There are 9 hidden switches. A switch that is on adds its own fixed numbers to the row, and there is some noise. The rows also spread widely along 10 directions, which tell nothing about the answers.
Known rows, each followed by its switches (1 for on, 0 for off):
[ -8  19 -13  -6 -11   9  -1  35  -4   8  17  -7   3 -14  15   4  12  -7
   4   5  -2  21  11 -23   0  -8  -2]
0 0 0 0 0 1 1 1 1
[-11  -7  30  10   0   2 -18  25  -3  17   5  24  -8  -4 -22   5 -13   9
   6 -13   4   2  -5 -25  -3  -9  -9]
1 1 0 0 1 1 0 0 0
[  0   6  -6 -15   7  -3  14  10 -11   9  15  14   1 -13  -1  24   3   8
 -14 -16   3   8 -12 -35 -10   2  16]
1 1 1 1 1 0 1 1 0
[  4   1  -2 -11  11 -13   0  17   4  -1   6  12 -10 -10   3  -5  -1   0
   6   0  14  15  -8   5   3   7   1]
1 1 0 1 0 0 0 0 1
[ -6  16  44   5  14  10 -23  10   0  27  22  22   4 -16   7 -12 -13  10
   9 -20  17   3  -5 -31  -8   0  -5]
1 1 1 1 1 0 0 1 0
[ 10  -3  51  -6  13 -24 -13  -6  10  19  31  15  -6 -18  11 -29 -13   5
  21  -4  16  -9  -9 -22  -6   4   7]
0 0 1 0 1 0 0 0 1
[ 15  10  17  15   3  25   8   2  -2   5   5  25 -13 -23 -12  32   1   0
  -9  -7  16  -7  -2 -23  -6  -1  12]
1 1 0 0 0 0 0 1 1
[ -2  22  33  -1  15  14 -11   5  10   9   4   9  -2 -22   1 -15 -15  -9
   1   9  14  10  10  -8  -7   7   5]
1 1 1 1 1 0 0 0 0
[-24  25   9  -6  19   7 -14  27   8  10  10  -8   3  -1  12 -10 -12   1
  10   0 -13   6  18 -11  -3 -11 -13]
1 1 0 1 1 0 0 0 1
[  4  20  11  -7  14  -4  -2  18  -2   0  -7   4   1  -8   9 -22 -10 -15
   2   6  21  10  11   4   7   4  14]
1 0 0 1 1 0 0 0 0
[  0  37  38  10   3  40 -19   4 -18  28   4  -1   7 -26 -10 -12  -6  -9
  -1   6 -14  23  23  -7 -27  21  -9]
1 1 1 1 1 0 0 0 1
[  4  25  34  15   0  35 -10  13  -8  21   9  16  -2 -20  -7   8  -8 -12
   3  -5  11   2   9 -31 -14   0   4]
1 1 1 0 0 0 0 1 1
[ -2   2  15   0   8  -5 -11  15 -18  21  15   8   0   0  -3   7   5  12
  12 -25 -14   6  -8  -8  -8   1  -8]
1 1 0 0 0 0 1 0 1
[ 12   8  31  13 -11   5  -5  19 -11   5   2   8 -13 -15 -24  -8  -5 -22
   5  13  10  12   3   1   3  11  15]
1 1 0 0 0 0 0 1 0
[ -7  14  16   6   2  -6  -7  13   1   5  27 -20  -7  -7  -2 -10   1  -4
   9   9 -27  -2  15  -8  -5  -4   3]
0 0 0 1 0 0 0 0 0
[ -7   9  35   6  23   8  -9  10  12   7  -6  26  -5  -8  -5  -5 -20  -7
   3  -3  20 -11   8 -15   1 -11   9]
1 1 0 1 1 0 0 0 0
[ -3   2  36   6   3   1 -15   6  24   0  29  -3 -10 -20   2 -10  -7  -3
   8  16  -1 -13   6 -30  -7 -12  12]
0 1 0 0 0 1 0 0 0
[  2   9  31   7  12   3 -14   9  -2  13  14  11  -2  -8   4  -2 -10  14
   6 -19   6  -5  -4 -17  -1  -6   2]
1 1 0 0 1 0 0 0 0
[-10   9   6 -11   2   0   7  25   0   6   4   8  -7  -9 -12  -1 -14 -18
  -1  14   5  11   7 -25  -5   0   7]
1 1 1 1 1 0 0 1 1
[ -3   2  31  -5   6   3  -6   1  -1  12  25   0   7 -19   4 -15  -9  -6
  -1  15  -7 -11  11 -47 -26  -2  18]
0 1 0 1 1 0 0 0 1
[ -8  22   9 -12  24  12  -6   0  -4   6  -5 -12   7  -7   6 -12  -5  -8
   3   9 -17  13  19   7 -23  15   3]
1 1 1 1 0 0 0 0 1
[  7  22  34   4   4  17  -5  14   7  12   8  18  -9 -25  -1  -4 -14 -12
   6   4  25   9   3 -18   2   2   5]
1 1 1 0 1 0 0 1 1
[ -3  11   6 -10  12  10  11  -7  -8   6  -2  -6   5 -15  -1   6   2  -1
  -6  12 -21   4  19 -16 -24   8  11]
0 0 1 0 1 0 0 1 1

New rows. What belongs after each?
[ -4   8   8 -10  11  -1  -5  21 -15  13   4   7   8  -3   3 -10 -10  -6
   1  -4   4   5   5 -25 -11   1   6]
1 1 0 1 1 0 0 0 1
[-13  -6   0  -4  35  -4  -2   3  -1  10 -11  26  -2   4  -2  17   2  23
   7 -25  -3   4  -6  14  -7   4 -15]
1 1 0 1 0 0 0 1 1
[  5   2  16   8  -4   6   6  17   3   3   7  25 -18 -19 -21  12  -3 -12
  -1  11  14   7  -2 -16  -2   4   5]
1 1 0 1 0 0 0 1 1
[  1  -6  34  -7  -1  -4 -13  16 -14  17  11  15   8  -9  -3 -22 -15  -8
   5   6  12   0   1 -45 -18   0  17]
1 1 0 0 1 0 0 0 1
[  2  14  -2  -2  -8  12   1  17 -10   2  16   1  -2 -22  -4   9   7  -2
 -12   7  -1  17   2 -21 -10   7  10]
1 1 0 1 0 0 0 1 0
[-12  -9   0 -18  17  -8 -12  13  -1   3  -5  13   9  -4  11  -4  -6  19
  -1  -9   9  12  -4 -19 -12  -4   1]
1 1 0 0 1 1 0 0 0
[  3  -6   3   9  14   1  17   8 -11   5  -6  23 -13   0 -23  28  -3  -7
  -2 -12  -1 -14  -1  -6  -1  -3  11]
0 1 0 1 0 0 0 1 1
[ 32  22  27  11  -5  22  -1   1 -11  14  18  24 -11 -39  -2   7   4   3
 -10  -7  23  15  -9 -10  -5  20   5]
1 1 0 1 1 0 0 0 1
[  3   4 -43 -26   9 -13   2  34  -6 -11  -7   2   2  -2  26   0   5   5
  -1  -9  26  31 -10   5  10   2   0]
1 1 0 0 0 1 0 0 1
[ -4 -21   4 -10  10 -13  10   3  12  -8  -2  32 -13 -16 -18  16  -3   2
  -9  12  17   1 -10 -22 -10   1  17]
1 1 0 1 0 0 0 1 0
[-10  12  -4  -2   6  12   1  26   7  -1  -7  11  -9 -11  -3  13  -6   2
  -1   2   7  16   5  -6   5  -6  -8]
1 1 0 0 1 1 0 1 1
[-22   4   5  -7  19  -9   8  18  11   8  11  10 -13   4 -10  18 -15   5
   6 -10 -12  -7   0 -21  -1 -13  -8]
1 1 1 1 1 0 0 1 1
[ 17  17   4  -8   8  10   4   7  -9  -2  -6   4   0 -20   5 -12  -1 -20
  -6  16  18  16   9   5  -8  18  19]
1 1 0 1 0 0 0 0 1
[ -6  14  16  -3  20   5   4  11   6   3   0   4  -6  -3  -7   2 -17 -20
   3   5   1 -12  12 -19  -9  -6  12]
1 1 1 1 0 0 0 0 1
[-18  19   7   2   8  10  -4  17  -2  11  10  -6  -2  -5   2   9   0  12
   7  -3 -26   7  16 -10  -8  -6 -16]
1 0 0 0 1 0 0 1 1
[  0  -5  33   9   8  -1  -5  -3   0  11  20   6  -9 -16 -18   5  -4  11
  -3  -1 -18 -12  -1 -21 -16   2   6]
0 1 0 1 1 1 0 0 0
[  2  16   6  -7   9  10  -7   5 -15  15   5   5   8 -19   6  -5   6  11
  -5   1  -6  20   9  -9 -20  15  -6]
1 0 0 1 1 0 0 0 1
[ -2   8  27   5  18   2   5   9 -20  14 -14  16   0   8 -19  -1 -16 -23
   3  -8   6 -14  12 -12 -11   1  20]
1 0 1 1 0 0 0 1 0
[  0  11  37   2  13   7 -21   1  -8  20   5  14   3 -19  -1 -21   0  11
   4  -2   2  23   2  11 -10  20  -8]
1 1 0 1 1 0 0 1 0
[ 18  17  16 -15  11   1  -6   7  -9   7  12  -2  14 -22  28 -34  -4 -14
  -1   8  25  10   7 -14  -7  13  26]
0 1 0 1 1 0 0 0 1
[-14 -12   6  -2  32   0   4  -2   5   3 -16  22  -1   3  -7  15  -5   3
   0  -5  -3 -13   6  -6 -15  -4   5]
0 1 0 1 0 1 0 1 1
[-11  -6   3 -13  16  -3  -3  14   3   3 -17  13   2  -8  -6 -14 -10 -11
   0  17   6  14  11  -1  -9   5   4]
0 1 0 1 1 1 0 0 1
[ -5  29  23   8  17  21  -1  13   6   5  -4   7  -2 -10   6  -5  -9 -22
   5  10  12  -7  24 -10  -3  -6   9]
1 0 0 1 0 0 0 1 1
[ -9   4   0 -22  14 -21   7  31 -10  -1  -4  -8   6  12   7 -25 -17 -25
   8   9   5   3   9 -10   3  -3  20]
1 1 0 1 1 0 0 1 1
[ -6  15   6  -9  15  -7 -18  25   4   3   8 -10   8  -5  22 -32  -5 -12
  12   6  11  13  11   4   4  -3   7]
0 1 0 1 0 0 0 0 0
[ -6   8  12   8  15  12   2  14  23   3  -6  25 -12 -17  -3  18 -10   0
   3   1  18  -8  10 -21   8 -21  -2]
0 0 0 0 1 0 0 0 1
[ 23  12  20   3  15  16  19 -18 -18   6  -7   5  -5 -18 -11  13  -1  -6
  -9  -3  -4  -4   6   4 -13  20  23]
0 1 1 0 1 0 0 1 1
[-24   8  -6 -11  24   4  -5  28  12   3 -21  10  12   4  14  -5 -17 -10
   8   4  13  -3  23 -24   1 -25   3]
0 0 0 0 1 0 0 0 1
[ -7   3  11  -9   7  -8  -4  15 -10   8  12  -3   4   1   5 -15  -5  -9
   5   7  -8  -3  10 -26 -18  -1   8]
1 0 0 1 0 1 0 0 1
[ -1   3   3  -2 -10   0  -4  24  -4   4  13  -1  -2 -17  -8   2   7 -10
   1  10  -6  16   4 -18  -3  -3  12]
0 1 0 0 0 0 1 0 0
[ 21  14  11   1  -8   5   2  18  -7   9  29  10  -5 -28   6   0  -1  -5
  -4  -1  20   6  -6 -32   1   1  14]
0 1 0 1 1 0 0 0 1
[-12   4  10 -11  19  -7   8  -5  12   5   8   4 -10 -10  -1  14  -4  16
   2   2 -17   0   4 -13 -13   1  -4]
1 0 1 0 1 0 0 1 1
[  4  15  35   1   3   7   0   9   0   6   5  -4  -6 -15  -9 -10  -7 -18
   3  16  -8   3  12  -3  -7   6  13]
1 1 0 0 1 1 1 0 1
[  7 -12  15 -19   7 -31   7  15   8  -1  15  20  -9  -9   0 -15  -7 -16
   8   9  25   1 -15 -18   1   1  24]
1 1 0 1 0 0 1 0 1
[ -5  13  14 -16  11   7 -11   2   4   5  21  -2  10 -23  24 -18   4   4
   1  15   3  14   8 -25 -24   9   8]
1 1 0 1 0 0 0 1 1
[-19  12  18 -16  28   4  -4   2   8   4 -16  -3   6   1   6 -13 -18  -8
   7  13  -7  -4  24 -13 -18  -3   6]
1 0 1 0 1 1 0 0 1
[-24   8  -1  -1  17  -3   0  24  20  -1  -1  12 -12  -1  -5  14 -11   7
   0  -2  -2  -3   8 -15   5 -20 -10]
1 0 0 1 1 1 0 0 0
[ -3  37  13   6   6  21 -23  23  -4  22   9  -1   6 -22  19 -21   3   0
  12  -2   4  31  19  10   2   7 -21]
0 0 0 1 1 0 0 0 1
[ -6   5   1 -21  16  -5  14  -6  -6   4   4   2   6 -15   6   5  10   7
  -8  10 -17  11   9 -12 -24  13  11]
1 0 0 1 1 0 1 1 1
[  7  16  17   9  -6  29   2   3  -4   7  -6  16 -11 -31 -15  16   6   3
  -9  13   0  22  12  -3 -13  14  -5]
1 0 0 0 1 1 0 1 1
[  3  12   6  -4   4  20 -10  15 -16  13  -3  13  10 -16   7   2  -1   7
  -7  -9  10  17   4 -22 -14   4  -1]
1 1 0 0 1 1 0 0 1
[  9   3  11 -14  16  -5   4   0 -10   4  -7  12   3 -12   6 -14  -4  -3
  -5   7  11   6   6  -6 -15  13  13]
1 0 0 1 1 1 0 0 1
[  7   4  20  -8  20   9  -8   2  -8   9  -4  20  11 -11  18  -9  -5  -1
   3  -7  26   1   2 -18 -14   5  17]
1 1 0 0 0 0 0 1 1
[ -9  -1  19 -14  11 -13 -11  21   4  15  14  13   5  -6  14 -21 -15  -4
  17  -5  19   6  -4 -28  -1  -6   5]
0 1 1 0 1 0 0 1 1
[-12  24  10  -6  24  14  -8  12  -6  13 -13   1   3  -4  -2  -9 -11  -4
   4  -3  -8  19  18  13 -10  11 -12]
1 1 1 1 1 0 0 0 1
[ -8  24  21   7   1  19  -9  32  -3  14   6  14  -1 -15  -3  -1  -6 -14
  -1  -3  13  15   8 -17   5  -5   3]
1 1 0 1 1 1 1 1 0
[-17   6  12  -6  21   0  -4   5  -6   8  -5 -15   6   3   2  -9  -5   2
   9   3 -31   2  20   7 -12   2   0]
0 1 0 0 1 0 0 1 1
[  1   9  17  17   0  14   1  17 -16  11 -12  14 -13   0 -32  17  -5 -13
   5  -3  -9  -2  12  -3  -4  -1  -4]
1 0 0 0 0 0 0 0 1
[ -3   6  39  14   8  -2 -11  18   1  12  12  12 -12  -2 -14   0 -18   1
  10 -13   1 -12  -1 -16   6 -12   2]
1 1 0 0 1 0 0 0 0
[ 14  27  25  12   2  22 -22  24 -21  23  -5  17  14 -16  14 -20  -5 -11
   6 -18  36  15  11  -9   7  -1   5]
0 0 0 0 1 0 0 0 0
[  9  18  11 -13  11  -1  -3   8 -12   5  15  -8   6 -13  17 -19  -4  -3
  -1   4   2  10   5 -10  -8  10  13]
1 1 0 1 1 0 0 0 1
[  4  13   0  -2  14  15  10  21   0  -1 -11  24  -4  -9   1  14 -14 -14
 -12  -4  29  -4   5 -25   1 -10  15]
1 1 0 1 1 1 0 0 1
[ 21   2  18  -6   1   1  -8  -4  -2   5   4  25  -5 -35   8  -7   7  17
  -6   2  29  26 -11  -3  -7  20   5]
1 0 0 0 1 1 0 0 0
[ 16   4  19 -11   8  -9  12   2  -7   1  -3  12  -4 -13   1  -7  -3 -13
  -1   6  14   0   1  -8  -4   7  25]
1 0 0 0 1 1 1 0 1
[ -3  -4  -2  -3  20  -7  14  -4   3   5  -8  20 -13 -11 -20  25  -1  12
  -7  -8  -6   3  -1  -2  -6   4   0]
0 0 1 1 1 0 0 0 0
[  1   3   8 -12  15 -10  11  -1  15  -1   5  19  -2 -26  11   2   5   2
  -5   8  17   8   1 -10   0   2  18]
0 0 0 1 1 0 1 1 0
[ 10  22  49  13  12  14 -13  -1  -2  23  20  19  -4 -21   4  -9  -7   4
   7  -9  11  -8   5 -20  -9   3   0]
1 0 0 1 1 0 0 0 1
[ 18  15  28   9  23   0   1   3  -1   4   5  14 -12  -6   2  -3  -8  -8
   8 -14  16 -13  -2  11   6   4  10]
1 1 0 1 0 0 0 0 1
[  5  15  25   4   6  11  13  -2  -7   1  18  -8  -8 -13 -15  10 -11 -13
 -11  14 -20 -22  15 -34 -19  -2  25]
1 1 0 1 1 0 0 0 1
[ -9  17  11  13 -15   8 -13  42 -12  15  23   0  -9  -6 -15   0  -1  -9
   6  -3  -6  17   3 -16   5  -5 -10]
1 1 0 1 0 0 0 1 0
[ -9   4   4 -14  21  -2   0   8   7   6 -24  23  -4 -10  -5  -1 -10   2
   5   3  15  21   6   6  -5   8  -9]
1 0 1 0 1 0 0 0 1
[  1  13  46   9  -1  18 -18   5  -6  21  19  10  -1 -25  -2 -12  -4   5
   7   3  -2  10   5 -21 -16   9  -2]
1 1 0 0 1 0 0 1 1
[ -1  23  19  -6   1  25  -8   7   6   9  13   2   6 -33  10   0   3   0
  -6  15  -1  19  13 -26 -18   4   5]
1 1 0 0 1 0 1 0 1
[  2  -6  -1 -10   4 -10 -13  15 -29  15   9   2  14  -5   6 -17   8   3
   3 -10  -2  23  -4  -6 -13  15   7]
0 1 0 1 0 0 0 1 0
[ 14   3  33  -5 -15   0   2  15  -3   9  14  17 -13 -28 -23 -17 -16 -26
  -4  27  20  14  -3 -32 -14  17  17]
1 1 1 1 1 1 0 0 1
[-12  -5   6 -15  -5  -9 -11  28  -4  14  18   1   7 -11   4 -12  -1   0
   6   5  -5  18   0 -34 -10  -5   2]
0 1 0 0 1 1 1 0 1
[-10  19   6   4  -4  28  -9  19  -8  14  11   6   2 -20  -1  17   3  12
  -5  -2 -10  18  11 -28 -14  -2 -11]
1 1 0 0 1 0 0 1 1
